The rows are grouped in 4 different ways at once. Each group adds its own fixed numbers to the row, and there is some noise. The rows also spread widely along 15 directions, which tell nothing about the answers.
(in the rows, 128 means zero)
Some rows, each with its group in each grouping after it:
[135 155 128  90 144 145  94 126 142  68 155 151 138 119 128 145 130 141
 125  87 147 113 131 102 142 178 139 106 122 129 148 151 131  95  87 124
 115 111 127 139 122] | Z_786 Z_402 Z_10 R
[145  95 118 144 104 145 138 122 123  98 123 111  97 113  96 102 151 169
 129 147 140 113 134 159 170 131 149 138 121 150 100 142  97 128  99 121
 173 132 128 149 138] | Z_201 Z_402 Z_663 Z
[134 145 104 147 150 156 130 151 119 108 109 137 107 158 104 100 150 125
 114 100 116 129 173 118 117 155 131 122  97 122 148 180 122 110 119 149
 133 119 130 136 103] | Z_493 Z_934 Z_807 V
[137 135 100  82  80 113 122 159 109 120 136 108 147 159 178 150 142  99
 140  89  88 128 123 108 100 132 148  68 120 138  93 133 192 110 133 145
 151 131  94 111 110] | Z_493 Z_934 Z_684 Z
[138 111 123 121 134 160 116 133 130 109 135 163 108 130 102 124 104 143
 145 158 117 127 131 134 131 158 113 131 153  94 146 122  87 107  93 107
 148 111 109 120 139] | Z_786 Z_594 Z_499 R
[145 131  88 207  99 151 132 142 127 117 138  98 112 135  99 107 114 137
  98 133 108 134 122 159 150 123 111 144  96 150 117 116 100 165 133 102
 146 142  91  98  93] | Z_201 Z_594 Z_807 V
[ 93 131 138 191 143 181 130 136 147 119 128 130  91 169 122 126  97 125
 108  99 128 156 185 165 125 187 100 148  50  78 184 122 107 113 104 103
 143 118 126 120 110] | Z_786 Z_934 Z_663 R
[107 124 121  78 147 121 145 153 145 109 129 161 125 188 130 115 127  98
 145  94 126 132 144  72  96 182 160  79 163 100 145 127 127  70 116 158
 119 115 151 113 132] | Z_201 Z_594 Z_499 R
[134 112 120 106 142 144 102 135 140  81 132 149 116 154 146 112 166 161
 142 112  97 128 160 119 130 149 132  80 132 114 177 144 163  73 117 160
 118 107 127 119 137] | Z_493 Z_934 Z_684 Z
[103 111 114 142 143 127 119 159 122 138 107 149  98 155 103 128 153 136
 108 111 138 119 171 140 111 143 158 124 150 111 138 171 101 106 123 137
 185 149 113 139 151] | Z_201 Z_594 Z_10 V
[122 137 132 134 142 120 147 126 114  95 100 147  68 137 133 122 182 154
  89 102 154 151 198 152 137 158 138 124  87 103 137 252 132 101 118 159
 175 131 142 166 153] | Z_201 Z_594 Z_807 V
[106 109 123 119 136 109 153 144 132 135 130 129  85 152 122 131 104 105
 109 113 154 144 139 147 100 181 125 144 129  70 133 155  85 119 117 112
 187 154 109 136 151] | Z_201 Z_934 Z_499 R
[144 149 127 135 147 171 120 142 144  75 140 180 131 111 104 107 113 142
 113 168 128 123 138 146 122 174 104 136 151 109 129 157 108 132  88 117
 134 112 135 120 147] | Z_201 Z_402 Z_684 V
[150 156 111 140 103 168 156  86 121  98 182 129 106 112 106 128 143 160
 156 111 176 145 106 110 169 121 121 158 126 177 112 164  78 143 110 124
 129 154 122 107  98] | Z_201 Z_594 Z_499 V
[155 121 131  88 129 158  71 124 117 103 139 133 122 115 129 121 129 171
 158 111  98 118 116 149 129 162 119 126 118 124 146 111 104  92  86 100
 151 104  77 130 123] | Z_493 Z_934 Z_807 Z
[ 95 141 125 157 103 196 139 134 123 137 139 164 129 169 125 167 126 125
 163 132 136 123 177 128 120 116 119 116 109 130 125 136 142 124  96 141
 167 130 140 122 122] | Z_201 Z_594 Z_499 V
[152 107 108  34 117  95  97 138 100  91 138 146 129 132 172 178 156 134
 147 101 102  93 133 108 113 134 122  70 139 100 129 188 200  92  98 152
 169 116  76 159 136] | Z_201 Z_934 Z_663 R
[123 118 155 107  81 182 127 105 143  92 170 146 128 120 141 102 140 179
 199 148 141 140 100 146 144 143 128 119 160 157 108 108 118 118  94 119
 153 121 129  97 151] | Z_201 Z_934 Z_663 V
[113 128 119 122  96 153 157 150 134 108 127 130 138 146 106 107 122 117
 148 129 130 118 120 117 130 158 167 104 141 157  64  97 128 117  98 126
 150 115 142 124 116] | Z_201 Z_594 Z_663 V
[125 103 116 147 106 138 166 102 158  70 154 115  93 133 114 126 145 154
 128 125 184 124 145 125 194 123 125 111  88 138 122 160 144 125  98 150
 148 133 168 159 131] | Z_493 Z_402 Z_499 R
[160 202 121 147 103 200  97 121  89 108 137 149 144 114 157 186 128 128
 114 113  90 147 175 141 139 142 121 135  57 136 134 157 133 126  97 105
 122 108 106  98  87] | Z_786 Z_402 Z_684 Z
[131  96 112 147 161 156 115 141 120 158 117 112  68 189  99  87 121 138
 139  78 116 142 163 131  98 153  97 150  89  94 197 154  61  93 125 125
 164 150  92 130 105] | Z_493 Z_402 Z_807 Z
[123 141 106 150 122 130 103 158 133  92 145 170 145 119 126 142 148 147
  94 137 122 120 143 129 143 142 170 101 179 125 140 125 137 114 121 125
 117 130 125  76 136] | Z_786 Z_402 Z_663 V
[173  94  96 106 147 125  45 147 125 113 151 106 114 134 110 113 101 148
 120  90  92  99  91 131 110 157  89 135 131 118 186 118  78 127 116  90
 154 139  32 127 115] | Z_201 Z_402 Z_10 R
[111 144  96 133 124 123 126 176 108 132 106 165 139 140 111 173 132  90
  97 131 146  88 170 129 106 132 158 108 125 118 105 168 133 132  96 136
 189 134 134 157 135] | Z_493 Z_934 Z_807 V
[105 149 135 126 115 171 145 128 124 128 149 126 114 169 139 141 119 124
 155  71 145 139 158 128 108 154 103 124  72 121 121 169 145 112  97 132
 164 140 119 138 100] | Z_201 Z_402 Z_807 V
[136 114  92 134 139 124 146 152 107 134 100 153 109 133 115 156 115 106
 101 161  81 127 169 144 120 137 129 119 142  52 113 160 138 117 112 119
 163 126  87 131 123] | Z_493 Z_934 Z_10 R
[159 104  71 192 122 139 133 166 129 104  87 133 119 153  61 108 105  93
  92 189 125  80 157 118 148 116 121 114  97 148 145 138  81 165 101 137
 157 108 165 163 121] | Z_786 Z_594 Z_807 R
[107  84 114 159 136 152 125 118 161  91 161 139 106 153 116 128 138 172
 145 120 120 119 148 135 162 132 111 109 134  99 185 103 151  94 105 135
 124 127 112 112 123] | Z_201 Z_934 Z_663 R
[100 139 112 162 125 139  74 149 153  83 173  84 130 150 138 127 161 171
 104  36 141 105 129 144 135 146 129 107  99 160 144 137 182 123 138 138
 140 158  91 128 109] | Z_201 Z_402 Z_10 Z
[ 87 101 122 169 145 138 144 133 161 100 147 137 101 134 101 137 122 166
 109 124 158 115 159 168 159 147 119 125 116  83 128 129 149 100  89 125
 164 138 124 147 135] | Z_493 Z_402 Z_807 Z
[111 145 121 138 130 135  96 160 128 104 127 141 121 157 130 127 167 140
 107  73 141 118 171 120 122 152 160  98 113 142 159 169 138  96 121 147
 142 131 135 124 129] | Z_786 Z_402 Z_807 V
[ 86 140  92 190 164 155 142 144 138 114 153 163 109 134  77 152 142 155
 103 115 153 108 166 137 147 123 120 145 155  90 128 171 148 113 106 133
 150 157 104 135 107] | Z_493 Z_594 Z_807 R
[177 143 104 122 114 148 121 117 134  83 154 151 126 138 127  74 165 152
 147 137 135 150 116  79 147 117 142 104 169 174 161 174  86 134 144 159
  93 135 153  75 130] | Z_493 Z_402 Z_10 V
[ 53 139 143 158 100 140  95 146 151 120 161 175 141 132 148 179 146 164
 115 112 168 122 150 165 144 140 179 106 162 130 135  91 132 100 100 110
 174 148 127  90 175] | Z_201 Z_594 Z_807 V

New rows, each followed by its group in each grouping:
[169 148 120 115 111 171  53 167 103 124 122 160 149 127 122 121 113 122
 124 147  92 109 126 141  92 153 129 131 139 155 148 122  63 146 101  95
 166 117  97 102 145] | Z_201 Z_402 Z_684 V
[150 149 122 157  92 149 132 155 119  96 101 144 116 116 104  82 155 125
  95 179 158 130 146 150 139 143 170 132 132 170  84 183  73 171 121 134
 178 127 183 131 172] | Z_493 Z_402 Z_499 V
[127  98 104 155  45 130 198 129 116 153 117 129 110 161 139 107 134 112
 162 191 112 164 132 121 151  78 159  95 164 136  81 129 109 140 142 143
 171 148 146  75 143] | Z_493 Z_594 Z_807 R
[152 131  88 124 129 137 100 154 101 116 126 113 117 139  96 123 140 124
 118  89 116  97 125 112 123 141 138 136 116 153 124 155 103 129 113 123
 159 137  86 148  94] | Z_201 Z_594 Z_663 R
[129 162 109 133  69 128 138 168  96 122 115 128 133 138 143 114 174 105
 121 136 118 141 137 125 109 129 191 104 170 158  69 181 135 147 157 148
 167 145 139  96 148] | Z_786 Z_934 Z_499 R
[112 121 116 192 146 166 125 164 142 106 112 135 100 126  77  77 129 148
  98 166 125 120 151 184 123 160 117 156 147  96 109 163 109 148 120 116
 181 136 115 146 151] | Z_493 Z_934 Z_10 R
[147 102 104 111 123 165  82 150  99 129 131 155 124 140 109 137 159 160
 161 121  85  96 147 120 116 111 136 110 168 137 147 142 128  97 104 131
 164 135  76 119 125] | Z_201 Z_402 Z_684 V
[129 163 122  96 152 151 113 157 115  82  99 159 126 147 123 132 158 118
 109  97 108 111 182 108 114 185 157  94 106 113 118 183 164  87  97 155
 134  87 142 163 121] | Z_201 Z_594 Z_499 R
[116 102 116 133 135 122 141 115 113 138 122 167  83 105  98 168 144 148
 114 152 165 125 161 151 160 124 161 155 159  87 134 170  64 110  96 108
 194 158 113 146 162] | Z_493 Z_934 Z_10 R
[147 126 118 115 122 130 147  95 123  83 141 100  81 126 138 124 158 155
 130  77 138 148 147 125 172 146 120 121  61 122 136 186 142  99 107 138
 136 124 114 154 100] | Z_493 Z_934 Z_807 R
[107 156 104 157 140 147 120 174 141 119 148 159 134 180 133 103 128 112
 111 103 123 145 141 108  89 156 130 106 157 119 158 141 129 124 150 144
 113 144 123  67 114] | Z_493 Z_594 Z_663 V
[129 160 113 120 110 140 123 161  98 138  81 153 144 160 144 174 130  71
 109 123 102 124 191 110 103 152 182  96  92 126 128 143 116 111 111 135
 151 107 152 126 124] | Z_786 Z_934 Z_10 Z
[128 144 103 123  94 116 102 156 113 111 114 176 139 145 163 166 179 117
 101 136 117 127 173 104 141 108 195  69 155 144 150 158 140 108 131 155
 144 129 149  93 161] | Z_493 Z_594 Z_684 R
[113 126 111  94 115  91 125 162 153  86 142 142 136 146 125 108 133 111
 117 116 175 102 103 100 121 155 155  84 164 145 107 149 129 122 112 149
 161 136 154 146 159] | Z_493 Z_594 Z_807 R
[123 160 123 163 106 166 128 154 149  85 156 136 135 135 132  74 134 143
 123 148 125 151 116 153 114 158 119 119 156 132 101 145 144 156 143 133
 131 130 132  80 137] | Z_493 Z_934 Z_499 V
[116  98 113  89 110 135  97 158 132 129 148 139 139 188 159 141 126 122
 163  80 105 114 136  92 102 132 134  65 135 125 165 101 162  86 115 143
 139 130 102  98 116] | Z_493 Z_402 Z_663 V
[147 108  81 136 126 100  71 160 141  89 154 127 121 166 133 110 161 141
 102  80 147 101 119  92 134 119 134  84 133 173 206 148 119 130 148 157
 124 149 120 107 126] | Z_493 Z_594 Z_663 V
[166 151  95  76 135 123  96 116 107  92 185 174 135 104 116 151 178 166
 146  99 162 108 103  71 142 115 160 124 211 164 152 182  89 110 117 143
 115 157 106  92 126] | Z_201 Z_402 Z_499 V
[151 135 110  81  91 105  85 158 110  80 117 129 153 101 129 163 160 129
 104 122 137  73 127 120 152 146 204  80 132 174  82 129 142 115  90 129
 167 107 138 159 147] | Z_786 Z_402 Z_499 Z
[120 124 144 152 169 161  59 139 172  80 170 168 101 154 129  79 122 181
 119 114 169 133 137 157 108 173  58 134 124 104 238 173  87 124 115 130
 144 137 125 111 170] | Z_493 Z_402 Z_807 V
[162 100 109 170 127 151 132 128 151  88 149 128 104 132 111  69  95 149
 124 169  92 158 108 152 140 162  84 132 135 101 171 101  86 139 130 101
 102 112 103  68 116] | Z_786 Z_934 Z_663 V
[127 149 100 163 133 156 107 180 101 145  96 152 116 160 108 117 137 107
  94 115 108 128 174 129  99 149 157 130 118 130 141 155  88 129 130 126
 160 132 116 109 115] | Z_493 Z_594 Z_663 V
[ 87 134  91 214 144 162 139 120 150 130 151 155 117 178  94 180 134 124
 111  87 173 118 197  99 167 113 147 129  80 140 225 103  85 108 103 138
 111 151 165 102  94] | Z_201 Z_934 Z_807 V
[162  96 136 103  87 149 114 127 146  91 136 130 119 129 143  44 131 170
 166 171  78 165  83 138 144 157 148  96 179 148 123  70  87 101 129 114
 120 101 121  62 158] | Z_493 Z_594 Z_684 Z
[123 143 103 127 119 125 120 179 155  73 145 132 165 109  97 123  96 110
  90 147 154  77  97 144 122 166 128 104 149 136  49 130 162 164  93 112
 169 125 123 159 136] | Z_493 Z_402 Z_10 V
[ 84  96 133 141 119 158 142 135 141 148 161 172 110 169 130 146 109 143
 178 155 156 128 143 156  92 116  76 127 167  81 154 152 120 125 105 133
 202 162 110 115 166] | Z_201 Z_934 Z_807 V
[160 143 123  92 127 146 139 143 115  86 100 134 124 125 119  96 127 116
 129 133  86 137 139 122 115 189 145 105 118 115  89 155 132 105 105 126
 128  84 123 138 114] | Z_786 Z_934 Z_10 V
[129 187 128  82 112 163 123 113 113 104 174 151 141 134 162 163 140 125
 160  59 153 148 128  90 125 159 142 119 103 151 129 153 130 101  99 127
 114 130 120  98  88] | Z_493 Z_934 Z_663 V
[162  81 115  62 104 102 128  98 107 116 146 144  91 118 158 157 133 164
 159 127 106 146 116 129 157 119 117  95 141  90 137 146 125  79  97 115
 159 123  66 117 131] | Z_493 Z_594 Z_807 V
[142 119 124 152  97 134 142 118 142  89 140 121 107 137 152 119 115 138
 113 146 112 152 141 156 153 143  99 109  89 103 138 149 140 138 114 121
 143 119 123 109 136] | Z_201 Z_402 Z_807 R
[121 147 123 105 118 140 113 158 111 121 131 181 143 129 153 156 140 131
 118 130  93 137 155 133 113 150 165  97 171  91 111 140 155  95 111 121
 140 121 100  80 134] | Z_493 Z_402 Z_663 V
[ 99 102 123 141 118 119 134 139 128 119 120 128  93 132 127 148 151 148
  97  96 128 134 172 149 165 152 181 113 113  96 126 125 137  82 106 117
 160 136 113 125 130] | Z_493 Z_402 Z_663 R
[115 159  93 109 152 142 159 132 111 119 153 151 115 141  81 156 154 116
 142  73 207  91 149  73 128 122 138 142 133 142 105 230 119 115  89 160
 166 170 139 183  97] | Z_493 Z_402 Z_807 R
[111 147 128 134  92 176 124 155 115 144 118 175 150 158 122 150 107  95
 147 155 138 119 150 121 109 140 162 118 133 156 118  98  74 135  89 116
 171 121 155 104 141] | Z_201 Z_594 Z_663 V
[108 136  94 155 169 126 126 187 166  83 140 140 138 144  86  84 107 110
  86 131 130 101 120 132  95 182 111 117 174  87 112 146 151 142 128 133
 138 135 115 136 130] | Z_493 Z_934 Z_10 R
[156 108 135 119  61 180  91 137 103 135 141 119 114 140 157 120 111 142
 184 156 103 134 112 173  95 116  69 127 109 146 127 149 110 159 113 105
 214 136  78 120 151] | Z_786 Z_934 Z_684 V
[118 170 124 115 120 160 123 128 100 125 122 174 129 106 118 178 140 132
 125 122 136 126 163 129 150 146 175 135 127 119  99 146 102  96  75 107
 158 116 119 131 121] | Z_493 Z_594 Z_807 R
[155 129 104 109 100 130 144 136 122  94 150 151 130 119 124 140 111 121
 133 172 142 113 106 129 127 129 104 114 155 128  84 163 128 158 104 128
 167 128 117 131 141] | Z_201 Z_594 Z_499 V
[117 124  94 148  96 156 147 144 123 127 127 111 142 147  91 159 118 105
 138 109 124  98 144  97 157 121 174 106 111 156  89  90 130 117  96 120
 142 129 129 135  84] | Z_786 Z_402 Z_10 R
[ 98 123 102 161 123 101 160 122 117 116 118 129  82 107  92 182 178 141
  76  90 198 119 181 136 187 128 208 140 109 137 114 180  96 105 109 127
 178 166 142 164 133] | Z_786 Z_934 Z_10 V
[134 116 108 108  99 121 106 155 110 116 122 117 107 117 105 127 152 134
 118 111 160  97 117 136 135 134 161 128 133 167  90 162  96 131 105 118
 211 152 109 172 148] | Z_493 Z_594 Z_684 R
[114 130 131 148 104 166 123 115 116 117 133 132 102 125 125 152 144 160
 131 107 129 134 159 152 165 141 150 140  96 131 122 128 114 105  94 107
 162 126 108 127 119] | Z_201 Z_594 Z_663 R
[136 105 106 126 132 129 151 154 111 112  96 157 107 129 102 137 126 115
 108 173 122 105 167 153 116 146 127 122 130  90 101 180 128 132  93 133
 189 118 125 164 147] | Z_201 Z_934 Z_663 V
[130 183 105 131 103 185 109 157 115 114 145 162 177 150 134 149 130 105
 152 124 110 110 141 101 105 125 135  97 129 158 113 131 155 138 104 139
 127 114 131  99  97] | Z_493 Z_934 Z_807 V
[150 147  98 139 152 134 106 146 107 115 125 164 110 124  84 112 161 139
 104 130 154 109 149 117 123 133 144 153 167 134 153 210  59 135 118 136
 158 155 127 132 143] | Z_201 Z_402 Z_807 R
[132 126 129 110  98 147 124 158 114 114 108 139 122 146 140 109 130 121
 137 145  98 127 139 145 105 156 134 104 134 119  90 154 139 128 111 128
 178 112 116 132 147] | Z_201 Z_594 Z_663 R
[ 97 109 134 111  72  89 157 107 140  99 165 124 108 127 190 164 162 161
 130  99 143 164 131 152 164 130 161  82 135 111 112 136 177  92 125 132
 156 148 112  90 155] | Z_201 Z_934 Z_807 V
[159 140  98 144 129 171 149 142 124  94 117 171 129 136  90  88 141 118
 143 185 104 131 148  99 131 134 138 118 172 135 136 158  96 128 117 147
 112 111 162 102 129] | Z_786 Z_934 Z_684 R
[ 81 104 115 175 141 170 143 145 149 138 115 174 122 159  88 140 123 131
 134 155 110 125 185 128 145 138 170 115 162  85 155  76 105  87 100 123
 136 123 143 100 134] | Z_493 Z_934 Z_10 R
[105 114 137 150 106 155 103 173 142 129 128 128 112 175 142  80 106 127
 130 122 117 146 128 164  87 169 111 115 119 118 137 114 111 133 132 114
 178 131 110  99 149] | Z_493 Z_594 Z_663 V
[ 92  80 106 161 132 124 153 120 167  71 163 123 104 103  89 151 134 185
 112 127 163  93 134 170 195 133 117 114 122  96 101 114 185 101  75 118
 163 132 106 168 123] | Z_493 Z_934 Z_807 V
[168 138  89 140 135 136 114 137 126  87 136 136 118 111  98 137 109 122
  92 140 147 102 125 132 143 138  97 134  98 135 123 175 102 161 100 114
 155 127 109 160 113] | Z_493 Z_594 Z_10 V
[137 115 140 129 146 155 115 150 144  91  94 123 101 158 110  53 125 136
 117 116  86 140 157 141 118 205 135 114  98 104 151 127 102  93 106 125
 129  88 136 130 134] | Z_201 Z_402 Z_807 R
[140  99  87 133 155 132 145 150 140 108 122 162 125 159  85 139  95 101
 118 153 126  98 155  95 126 137 115 100 140  96 156 136 110 116  97 138
 128 118 138 135 116] | Z_786 Z_402 Z_10 V
[165 109 124  93 157 161  67 140 122  81 130 109  99 112  88  82 134 174
 140  92 121  92 112 152 117 178  89 142 100 133 134 169 109 117  89 109
 175 111  69 192 119] | Z_493 Z_934 Z_10 V
[144 174 100 137 127 131 122 133 114 102 146 131 132 112 128 172 121 113
  84 104 134 126 135 137 135 163 144 144  99 122 117 140 108 137 109 105
 132 132 107 117 103] | Z_201 Z_934 Z_499 Z
[106 184 131 137  87 161 119 180 124 133  98 101 154 174 147  92 124  69
 113  80  92 156 145 117  90 194 201 101  92 160  84  91 116 126 140 117
 133 110 145  91 109] | Z_493 Z_934 Z_10 R
[115 132 134 125 139 188 187 105 148 102 141 138 103 177 121  75 127 147
 187 104  86 179 152  95 135 170 113 106 125  93 132 126 148  61 110 150
  81  99 133  91  83] | Z_201 Z_594 Z_807 R
[165 149 106 104 119 135  92 152 108  97 122 135 132 135 140 127 136 114
 110 102 107 120 137 115 117 161 143 106  95 146 144 147 117 125 114 124
 132 109 112 119 109] | Z_493 Z_934 Z_663 V
